Every row belongs to one group in each of 3 separate groupings. Each group adds its own fixed numbers to the row, and there is some noise. The rows also spread widely along 11 directions, which tell nothing about the answers.
Some rows, each with its group in each grouping after it:
[ 37  78 -55  20 -48   2 -23 -19  44  12  23  18 -17   5  15 -22  30  34
  41  13  31 -11   7   0  39 -46 -34  47  36 -31  14 -22] -> (2) vik q249
[ 23  39 -29  43  -4 -11 -17  12  21 -25   7 -82  60 -29 -10 -22 -34 -10
  20  33  29  71   7  28 -27  16 -37  -8 -10  47  -4  -3] -> (0) vik q578
[-22 -12 -30  40  33  19 -24 -21 -34  -7 -22 -57  -5 -14 -26  -8 -17  12
   6  74  13  53  27 -40 -28  28   7  -8  26  36  11  79] -> (1) tud q122
[ 16 -64  36   4 -30 -13  26   4 -16 -54  13  23 -39  61 -12 -42  12 -51
 -68 -34 -16   0  18 -21   0  12  10  24  27  10 -41  19] -> (1) girok q390
[ 20  31 -64  31 -28  14  -4 -51   9 -35  24  -4 -45  -2  17 -20  -3 -14
  21  54  15  25  -3 -16 -13  -1 -15  -1   2  14   8 -51] -> (2) tud q390
[ -4 -19 -57  39  14   7  17 -32 -20  35  23  -3 -39   1  -9 -26 -35  31
  -3  49  -7 -10  55 -21  10  12  14  16   6  28  30  15] -> (0) girok q249
[ -2  51  58 -33  48 -32  14 -18 -13  87 -30  10  15 -41   6   8  10  -4
  18  30  29  32  23   8  41 -16 -14  18 -16  21  -7  41] -> (2) tud q578
[-42  28 -57  22  54  -7 -46   9  10  15  33 -68 -43 -22 -14 -19   7  39
  30  43  14  33   3  28 -28  22  18 -37 -23  78  46  -6] -> (2) tud q131
[ -5  -5 -39  24  -7  14  11  -3 -24  32  28 -18 -34 -14  22 -27 -32  41
   9  35   0 -24  49  11  34  25   4  14  25 -18  14  44] -> (1) vik q131
[-23  15  -1  11  51  10 -35  19 -10  11 -10  -1   0 -21 -25   0  20  15
  10  12  14  33  -2 -32 -29  12  25  -3   6  25  15  22] -> (0) vik q122
[ -5   8  71 -61   9   6  31 -36  -7  44 -37 102 -52   2  25  14  47  -4
   8  19   8 -24   9 -44  47 -20   9  40  24 -57 -19  17] -> (1) tud q122
[ -1  35 -17  10  28   9 -15  22  36  20  17  27 -23 -66   0 -38  32  63
  34  39  20  18  11  -7   1  33  19  17 -16 -10  28 -32] -> (2) girok q122
[ 29 -11 -46  54   1  57  -6  27  19  29 -27  11  86 -43   8  15 -14  54
  -1   1 -16 -40  28 -14   1   5 -14   8  28 -42  43   1] -> (1) tud q131
[-51 -19  29 -27  46  -7  -9  20 -82   9   2 -28 -18  16  -1  27 -18 -42
 -17 -43  12  -2 -23   8  -9  30  46 -27 -11  15 -29  64] -> (1) vik q122
[ 31  -6 -21  29 -10 -35  11  17  12   9  25 -34  41  56 -21 -12 -11 -24
 -35 -57  -2 -15  16  34  22 -43 -31  16   1  57   4  -5] -> (0) girok q249
[  1  21  13 -32  25 -38  37 -19 -17  82   8   5  -1  10  18  27  -4 -26
  -1 -22   1 -35   7  45  52 -45 -19  -4 -31  34   3 -15] -> (2) tud q390
[ -3  18  12 -22   0   8 -19  34  28  -1 -31 -54  85  -3   7  49  -8 -20
  19 -31   2 -16 -38  51 -12 -18 -26 -27  -1  -3  -5  -1] -> (1) vik q131
[-23 -41   6   1  60  -5 -15  50  -1  33 -24 -39  70  25 -26  43  -7 -20
 -42 -60 -30 -27 -17  37 -24 -17   8 -47 -21  66  23  12] -> (2) tud q131
[-25 -53   1 -22 -15  54 -20   6   1 -62 -31  35 -25  54   1  37  15 -29
 -24 -16 -36 -30 -45 -55 -71   8  39 -32  31 -36 -15 -22] -> (0) vik q390
[-15   7 -22 -14 -16 -24 -13   8 -52   0  34 -34 -42  72   8   7  -4 -42
 -21 -67   5 -35 -19  25  16 -24  11 -11  18  12 -21  39] -> (2) vik q390
[-16  17  -1 -28 -10   0 -43  21  21 -44 -17 -32  14  64 -10  39  27 -35
   7 -51   4  -2 -62   4 -32 -39  -7 -20  26   3 -10  -2] -> (0) vik q122
[-42 -46 -14 -25  29  10  45  16 -41  33  31   8 -38   4  31  21 -51   0
  -6 -13 -24 -59   1  30   7  40  40 -34 -33  -9   5 -18] -> (0) vik q122
[ -6  53  21 -34 -16 -28 -39  18 -15 -23  13 -43 -16  44   7   5  22 -54
   4 -65  34  10 -44  35  11 -27 -10  -2  17   5 -32  30] -> (2) vik q131
[ 19 -14  44 -47 -53 -10  46  -1 -29  -9   0  15  -9  49  38  12 -20 -62
 -29 -54  -3 -48 -13  19  37  -9 -16   6  18 -60 -49   5] -> (0) tud q390
[  9  26   0  -5   3 -25  14 -30  15  30  30  34 -75   6   8 -41  26   5
   9  31  10   8  34   6  39 -19 -11  33   8  23   5  -7] -> (2) vik q131
[ 28  58  -5  16  34 -26  19 -28 -29  48  23  14  17 -40   6  -2  -6 -37
  13  -7  34  30   9  16  28 -18 -22   6 -44  51   4 -50] -> (0) tud q390
[ 12  -6   6  53  45  37 -21 -11 -43   6 -33  43  22 -40 -29  -9  12  -4
 -22  27  16  42  26 -80 -25  27  27  22  14  12   2  39] -> (1) tud q249
[ -2 -39  -4  21   8  -4  24  22   7 -24  37   0 -41 -12   2 -46   3  -1
 -26  16  -9  11  22  17 -13  52  15 -10 -28  36  -4 -42] -> (1) tud q390

New rows. What belongs after each?
[-50 -58   2 -44  24   6  28 -14  -5  27  -9   6 -55  54   6  34 -15   0
  -7  25 -41 -46   2  -5  -9  -7  25 -28   5  15   7  14] -> (0) vik q122
[  0  15  25 -15  32 -19  13 -11  80  28 -26   4  13 -22 -14   0  44  25
  29  67   2  31  12  16   2 -29 -37   9 -15  53  20 -35] -> (1) tud q122
[-41  55  31 -49  44  31 -34   1 -14  28 -30  12 -18 -81  20  33  25  22
  68  50  32  24 -36 -10 -26  43  40 -22 -21 -38  -8  -5] -> (1) vik q390
[-36 -45  -8 -17  11   2  -1  67  19  -3   5 -58   9  16   4   5 -16  27
 -11 -14 -24 -36 -10  45 -15  37  17 -40  -9  -6   9  18] -> (2) tud q122
[ 27  16   9  21 -20   2  10 -39 -36 -59  10 -12   1 -25   5 -21 -30 -65
   3  23  39  57  -7 -13 -11  40  -4  12 -14   8 -43 -12] -> (1) girok q249
[ -8  49   4   5  45 -60 -12 -36 -46  38  28 -28 -29  30 -22  -9  18 -41
   1 -21  42  47   7  12  24 -42  -4  16 -14 104  -1  24] -> (1) girok q578
[-16 -20   3 -19  27 -52  20 -10   3  24  25 -29 -34  52 -15  -7  10 -33
 -27 -13 -13  -2   7  41   8 -30  -3 -14 -29  93   2 -16] -> (2) girok q390
[ 38  10  26   4  22 -10  50 -21  34  79  11 112 -23 -42  13 -37  31  24
  -7  27  -7 -12  62 -10  62 -23 -18  59  -8   2  17 -38] -> (2) vik q131
[  0 -15  66 -38 -20 -21  22  58   8 -50   4 -41  20 -23  18 -30 -17 -31
 -11 -19  17  19 -24  47  -1  71   1  -9 -23 -38 -55  13] -> (2) girok q122
[ -3  32  48 -35  20 -32  42 -28   1  44   8  -1 -30 -53  18 -22 -20 -11
  36  73  28  39  30  30  34  29 -10  16 -37  18 -26  -1] -> (0) vik q249
[  9 -11   2  15   3  -2  -3  60  20   9  10 -41  44 -14   2 -20  -2  27
 -11 -25  -3 -16  16  44  13  19 -14  -3   6  -3   9  17] -> (1) tud q131
[ 14 -23   3  20 -30 -20   3  22  -7 -23  31 -12 -43  40 -15 -69   0   8
 -34 -11   6   3  43 -10  16  23  10  37  38  -2 -18  50] -> (0) girok q249
[ 32  57   6  19 -14 -19 -14  15   4   2   0 -56  63 -38  -3 -20  -9   1
  26   4  47  38   8  28  25   7 -32  27   4   0 -17  33] -> (1) girok q249
[ 43  13 -65  57 -27  60  -6 -17  27 -28  -9  36  32 -40  13  -4  -6  23
  16  41  -3   1   8 -48 -32   8 -15   6  18 -38  27 -69] -> (0) tud q390
[-24   4 -56  13  13  11 -14  -9   8   7  36  25 -96  12  -3 -35  25  58
  20  37  -1 -12  23 -34  -3  11  33  17  20   4  39 -11] -> (0) girok q122
[-18  39  23 -24   8  -1 -40  26  36  -5 -26 -31  -2 -13 -11  -9  39  34
  38  30  25  31 -10 -10 -10   6  -4   3  30 -20   3  37] -> (0) tud q122
[ 23   3  45  -5 -24 -27  39 -12  30  -8  17  18 -46 -13  12 -66  14   0
  -3  61  16  46  50   4  28  24 -25  47   9   6 -34   9] -> (1) vik q578
[ 11 -16   2  -8 -19 -21  11  19  -2  12  -6 -16  26  79  -6  18   2 -25
 -34 -66  -9 -42   1  11  31 -56 -27   9  39   0  -2  35] -> (0) tud q122
[ -7  22  29 -25   0 -38 -20 -29 -23  24 -19  -8 -21  91 -17  21  35 -45
 -16 -36  11   8  -1 -13  21 -80 -18  25  50  45 -17  71] -> (1) vik q578
[ 25 -22 -32  27 -31  27 -11  50  13  -3   5  28  33  34   4   1  24  27
 -32 -72 -17 -67   1  -7  10 -20  -3  14  40 -45  15 -12] -> (1) tud q390
[-19 -18  21 -29  14  21 -16  -9  19  -9 -43   4   7  30  -8  39   9 -26
   0   9 -22  -3 -25 -19 -38 -19   4 -21  19   9   1   2] -> (0) vik q131
[ -6  49 -39  25   1  37 -62  13   2 -31  12  21 -43 -27   2 -25  42  44
  35  20  34  30 -12 -48 -34  27  32  15  29 -30  13  -5] -> (1) vik q578
[ 23  72 -23  10 -22  42 -35 -24  13  -4 -39  11  42 -37  14  26  19  19
  60  37  38  17 -17 -40   2 -24 -26  26  45 -63   2  18] -> (1) vik q122
[-25  -3 -94  58  47  49 -28 -53 -42  29  10   9 -62 -18  -6   0 -21  41
  19  76  -5   7  37 -64 -29  15  36 -14  16  36  64   4] -> (0) tud q131
[-28 -27   9 -69 -42  41   4 -10  21 -22 -53 -16  10  46  41  68 -19   3
  22   8 -27 -63 -45   2 -20  -9   7 -30  34 -78 -12   9] -> (1) girok q578
[ 12  64  15 -21 -14 -29  29  -8   2  12  37 -22 -23 -54  43 -30  -7  -2
  50  27  53  22   2  52  55  26 -26  17 -30 -18 -21 -21] -> (1) tud q122
[-26  -4 -63  32  27  26 -44  44  21   2  28 -31 -34 -16  -6 -28  14  67
   8  16  -5 -11  10   8 -28  37  31 -24   7  15  49  -2] -> (2) tud q131
[ -3 -41 -33  34   7  21  -3  -8  65  -9  -2  21 -46   3 -24 -39  38  57
  -2  91 -33  15  48 -35 -35   5   1  16  26  39  29 -16] -> (1) vik q390
[ 25 -50  -2  16 -21  38  34  32   5 -29 -21  17  82   5  21  34 -32 -26
 -31 -46 -22 -48 -18   4  -9  12 -14 -15   0 -47 -10 -32] -> (1) tud q122
[ -6  61   1 -39  17 -13   4  28  10  63  38  56 -38 -27  35  -4  37  38
  37 -37  25 -44 -13  33  58 -10  12  21 -20 -40  11 -39] -> (2) vik q122
[-22 -10 -37   1   9  43  -4 -13  29 -27  13  22 -53 -33  21  -3  -4  17
  26  61 -14   1 -13 -10 -44  46  27 -30 -21  -6  20 -68] -> (2) vik q131
[ 56  59  41 -13 -33 -24  32  -8  23  10  -9   3  77 -33  28   0  -6 -34
  21 -18  38  21  -5  39  41 -24 -57  33 -14 -20 -28 -36] -> (1) girok q578
[ 10  41 -29  27   5  -1  10 -20 -16  12  34   1 -31 -54  14 -34  -9  18
  36  51  38  31  25   1  24  29  -5  22  -9   3   1  -3] -> (1) vik q122
[-16 -26 -45  14  28  29  37 -36 -40  33   8  17 -12 -16  20  34 -56 -15
   0  32 -21 -28  15  -7 -12  16  20 -29 -31  19  17 -38] -> (0) vik q390
[-18  64  38 -16  54 -15 -31 -17 -33  29 -20 -34   3 -51  -6   5  16 -23
  36  29  48  66  -6   4   6   9  -2  -5 -12  40  -7  43] -> (1) tud q131
[ 47  45  18  21 -32  14 -17 -30  -8 -48   4  57 -31 -13   1 -51  33 -32
   1   3  39  52   7 -62   2   8  -6  52  39 -35 -21  -6] -> (0) girok q131
[ 24  21   8 -16 -35 -17   8  37   0 -10  24   0  23  33  16  -5   5 -22
  -9 -89  16 -37 -23  28  35 -18 -12  17   9 -38 -17 -13] -> (0) girok q122
[ -3  15  -7 -31 -44 -16  17  -4   4 -10  19 -25 -36  39  28  -7 -18 -12
  19   1  10 -21  -6  27  30 -11 -17   8  23 -33 -21  14] -> (0) vik q122
[-20   5 -22  27  36  -3 -28  14  19  18  17  -2 -46  -1 -25 -40  38  55
   6  46   4  33  38 -17 -14   9  17  16  18  50  27  19] -> (1) vik q578
[-14   8 -59  19  14  30 -21 -25 -12  21  11  30 -50  11   7   6   6  22
  10  18  -8 -25   9 -30  -5 -13  21   0  23   1  33  -4] -> (2) vik q131
[  7  31   1 -27 -15 -24  22  30  -1  19  37 -16  11  -3  37  -3 -25  -2
  15 -50  17 -33 -16  61  33  11  -4  -5 -28 -21  -5 -37] -> (0) girok q578
[-29  59 -34 -10  30  18 -40   8  12  -6   6 -39  -7 -34  15  25   2  18
  60  22  28  26 -45  16 -43  23  15 -44 -30  14  25 -52] -> (0) tud q578
[ 17 -10  35  -8   0 -27  -4  39  50  10  -6  -7  22  20 -20 -31  33   8
 -27 -25 -11  -1  18  23  14 -20 -20  22  18  20   1  17] -> (2) girok q131
[ 28  32 -23  45  27 -15  11 -12   9  57   1 -24  57 -45 -16 -10 -14  14
  19  39  21  30  47  25  30 -18 -38  26 -17  59  13   8] -> (1) vik q249
[ 18 -27  28 -23 -22 -12  67 -46  21  24 -14  31 -26   1  19 -24 -18  -5
  -6  68 -14  -8  46  -7  45  -5 -27  34  15 -19 -15  19] -> (2) girok q122
[-14 -54  62 -27  40  22  29  30   0  51 -44  61  26 -13   5  21  11  21
 -35  -7 -30 -35  23 -21   3  20  25   3   1 -24   2  19] -> (1) tud q578
[ -3 -23  19   9  34   3  18   8  43  29 -26 -37  30 -70 -10 -35 -24  42
  10  98 -13  37  54  16  -8  49 -12  -3 -13  26  16  26] -> (2) girok q131
[ 39   1  17  15  -6  23  28  23  36  15  -4  66  26 -55  13 -31  15  30
  -5  18  -4  -6  28 -16   9  26  -9  26  -4 -43   5 -53] -> (0) tud q390
[-50 -46  -8 -32  15  46  -3  32 -54   2   1  27 -49  25  31  31 -26  14
 -17 -37 -24 -66 -22 -24 -27  53  69 -37   7 -61   4   7] -> (0) tud q578
[  4 -20  -1  -5  16 -17  67 -56 -19  37   2 -18  27 -12  17  32 -66 -50
   1  33  -6 -10  16  41  23  -1 -18 -16 -54  55  -5 -34] -> (1) girok q249
[ 29   7 -55  50 -48 -12   0  15  -2 -51  49 -75  -1  18   8 -47 -22 -11
 -10  -7  20  15  14  36   6  19 -32   1  10  22 -10  -5] -> (1) tud q390
[ 14  23 -11  -7  -5 -22  17 -56  28  18 -18 -30  20  14   0  18 -18 -29
  18  50   5  16   5  20  12 -44 -40   4  -9  49   2 -12] -> (2) girok q249
[  0 -42  43 -18   4 -22   3  21  -9 -10 -14   1   3  55 -22  -5  17 -45
 -57 -47 -20  -7  -5  -3 -11 -13  12  -1  10  28 -25  29] -> (2) girok q390
[ 44  -1 -50  51 -30   5   4  -7  13 -22  33  23   1  42   1 -25   0 -19
 -29 -39  -4 -16  15  -8   9 -33 -27  20  22  18  20 -46] -> (0) tud q131
[ -3 -20 -24  20   8  30   6  -9 -25 -23 -16 -38  46 -26  13  21 -57 -17
   1  22   2  16  -8   0 -38  42   8 -29 -19   4  -2  -6] -> (1) girok q578
[  3  20   6  20   7   8 -18   5 -35 -57 -10 -68  51 -50  -3  -3 -35 -42
  17  18  45  67 -30   1 -35  58   1 -18 -17   4 -31  20] -> (1) girok q122
[ 19  45  46 -29 -12 -24  -7 -38  31 -31 -19   9 -13   8 -13 -11  33 -51
  20  29  32  59 -21 -15  -7 -23 -21  23   2  24 -30 -22] -> (0) girok q249
[-14  29  -2 -37   5   3 -30   5  -1   3 -30 -33  35  35   6  64  12 -35
   9 -45   4 -26 -60  20 -18 -43  -8 -37   2   1  -1  -7] -> (2) tud q390
[-24  54  33 -62 -10  -9 -20 -22 -11 -19  -3 -18 -32  11  22  33  16 -47
  45  -1  38  13 -56  22   2  -7   5 -10  -8 -14 -39  -4] -> (1) vik q249
[ -8  30 -17  -5 -11 -31  -8 -11 -19 -29  48 -25 -63  29   8 -28  15 -22
  15 -18  35  14 -14  18  19   0   4  11   1  23 -13  -4] -> (1) girok q122
[ -2  22  14 -55 -35 -11  41 -56 -54   3   2 -24 -10  18  52  47 -48 -72
  23 -11  18 -31 -34  36  34 -11 -13 -15 -14 -31 -40  -5] -> (1) girok q390
[ 34  -7  37  16   9 -35  60   2 -45  30  17  -9  36 -38  14 -41 -58 -38
 -36  -4  17  27  49  29  43  41 -15  23 -33  18 -32  27] -> (2) girok q578
[ -6 -18  25   0  29  16  38 -38 -17  21 -12  34 -30 -59  10 -11 -17  -7
   7  85  -3  31  36 -20  -5  45  14   3 -22  16 -14  -9] -> (1) vik q390
